The first 5 rows are patterns. Each new row is the sum of 2 different patterns, raised or lowered, with some noise. Before adding, each is slid sideways (what falls off one end comes back at the other) and multiplied by a number that may be negative. Names go in the order of the patterns.
Known rows, each followed by the names of its patterns:
[-17  12  19  -1 -18  -2  -8  -3  11  -7 -15 -16 -13  19  -4  -4  19  18
 -17   8   4  -9   4  17 -16 -15   0  -1  -4  12 -18  -4  -8  -2 -10  -4
 -15] => j554
[-12  18  10 -13  -9  15  -6   6   3  15  16 -19   9  -9   7 -13 -20 -11
  13  -2   3   0 -10  -6  -4  -4  14 -15 -15  -2 -10  10 -17   3  -5   5
  -4] => j822
[  2 -14  18  14 -11 -13 -10 -15  -6 -10  11 -17 -15   6  12 -19  -5  12
  13 -16  11 -17  -6  -3   3  -6 -18  19  10  -4  15  -5 -18  16  13 -18
   8] => j929
[ 11   2 -16 -16  18  10  -9   0 -13  11 -12 -12  -5  -6  17  14  -1 -16
  -7  -2 -16   0 -15  19   7  14  -7  -6 -20 -12  11 -18  -1   9  -3  13
   3] => j60
[-14   2   6  20   4  10  16  19  17  -6 -13  -2  18 -18  13   9  19   4
   0   0 -18 -14 -12  18   4  -1   3  -8   5   9   7  18  -3 -20   4   7
 -18] => j169

New rows, each followed by the names of its patterns:
[-29 -28 -13 -37 -23  12  -9 -24 -14 -20 -21  -5 -17 -30 -17 -16 -15  17
 -10  -7  -6  17 -15 -10 -19  -5  -7  -8 -38 -12 -22   1  -9   1 -31 -11
  -5] => j554 j929
[ 27  21  -2  17   2 -12  33  26  -7  -4  -5   0  -4  -6  16 -11   2  20
  18 -16   0  19  12  -7  11   1   6  12   8   2 -17  20  22  -4  21   7
  -9] => j929 j60
[ 1 -1 -3 -2  4  0 11  5 -4 -5  1 -7 -8  8  0 16  8  8 12  5  6 -2  0  2
 12 -2 10 13  4 -1 -5  3 -7  2 -2  5 12] => j60 j169
[ 8 14 23 12 10 22 29 16 -6 26  8  8 -4  6 -3 28 11 14 10  7 17 -3  4 21
 -5  4 18 -3 10 10  9  6 21  0 -4 28 24] => j822 j929
[ 6 28 19 16 20 34 19 28 38 14  2 16 24 18 20 14  0 18 33 35 30 -6 29 16
 -1 -6 28 11 16 32 22 10 23 29 20 17 24] => j554 j169
[ 33  -8  -2  18  19  -1  -1 -20  -6   6   4 -10 -20  11  15   7  -1  17
 -14 -10 -18  15   5   5  35  31   7  -2   6   3   7  25  -7  -8   0 -11
   9] => j554 j169
[-18 -28 -14  -6 -17 -35 -18 -28  -9  -3 -14 -28 -30 -34  -7 -12 -27  -3
   2 -28  -3 -11 -15 -11 -11 -34 -16 -11 -19 -17 -12 -23 -25 -26 -18 -25
  -9] => j554 j60
[  8  -2  -2  -7 -13  30 -12  10  10  14  -8   9  36  17  -4   2  14  16
  17  17  25  33  -7  27  12   7 -18 -10  10  22  13  14   0   5  12  15
  14] => j554 j822
[15 24 23 43 36 -4 17 32  0  8 33 22 26 14 23 -1 36 23  8 14 30  9 36 22
 19 16 24 21 40 24  1  3 16 39 10 28 19] => j554 j822
[-20 -24 -16 -34  -8 -12   3 -25 -21 -11 -35  -9 -19  11  10  -2 -38 -13
 -23 -40 -15 -28  -9  14 -12   8   5  16   4 -31 -39   2  12 -37   0 -16
  16] => j60 j169
[-12  18   5 -16  -2 -17  -6 -14 -19 -31 -11   4  12  -2 -17  14  -9  -4
 -29 -19  -5   5  14  13  10 -27  -4   3   0   9 -21 -11 -10 -32 -13  24
 -13] => j554 j169
[ 14  13  -6 -12  23  23 -10  16 -31 -17  -1  18   1 -15  33  10  10  -1
 -10 -27  22  18  -1  18  -7   2  19   7  -7 -22 -11 -22  -5   5  24 -31
 -22] => j929 j60
[ -3   0 -15   1   9  -9 -21  14  16   9  13  -9  -4 -12  24  14  -6  -1
  13  10 -24 -18   3  -9  15  14   7 -12  14  13 -24 -11  -7 -17  -6  11
  -7] => j929 j60
[14 14  2 14 18  2 33 24 15 -5  3 26 -1 21  0 38 34 34  5 13  0  8 31  6
 20 26  8 35 28 26 24 -2 13 29 28  5 20] => j822 j60
[16  4 -3  0 10 -2 21 -7 17 21 31 -2  6  9 15 12  8  3 16 12 24 12 10 27
 10  0 35 16 -4 24 14 10 11  8  1 22 34] => j929 j60
[ 24   1   3   2  -7   2   0  12   7 -10   2  13  -7  12   4  16  -4  17
  -3  -2  18  16  -2  -7  28  11  10  18  15   9   4  22  -6  17   1 -12
  11] => j822 j929
[13  5 30 12 15 11 30 17  5  5 13  1 16 23 15 11 18 19  4 11 18 14 14 13
  7  7 14  2 13 23 11  6 24 27 27 28 13] => j929 j169
[-24   1  11  -4   4  -5  -7   0   0   7   8 -24  -7   2 -19  -1 -12   5
   7   5   1   0  24  17 -14 -17   9   6  -7   8  15  21 -13   5  -6  -8
 -20] => j822 j169
[-38 -17   8 -18 -30 -28 -15   3 -26  -5 -12  21   9  -8 -34 -22 -15 -44
   7 -23   3  -3 -17  -3 -30 -20 -25 -13 -26   1  -3 -31 -11 -18   2  -7
 -29] => j60 j169
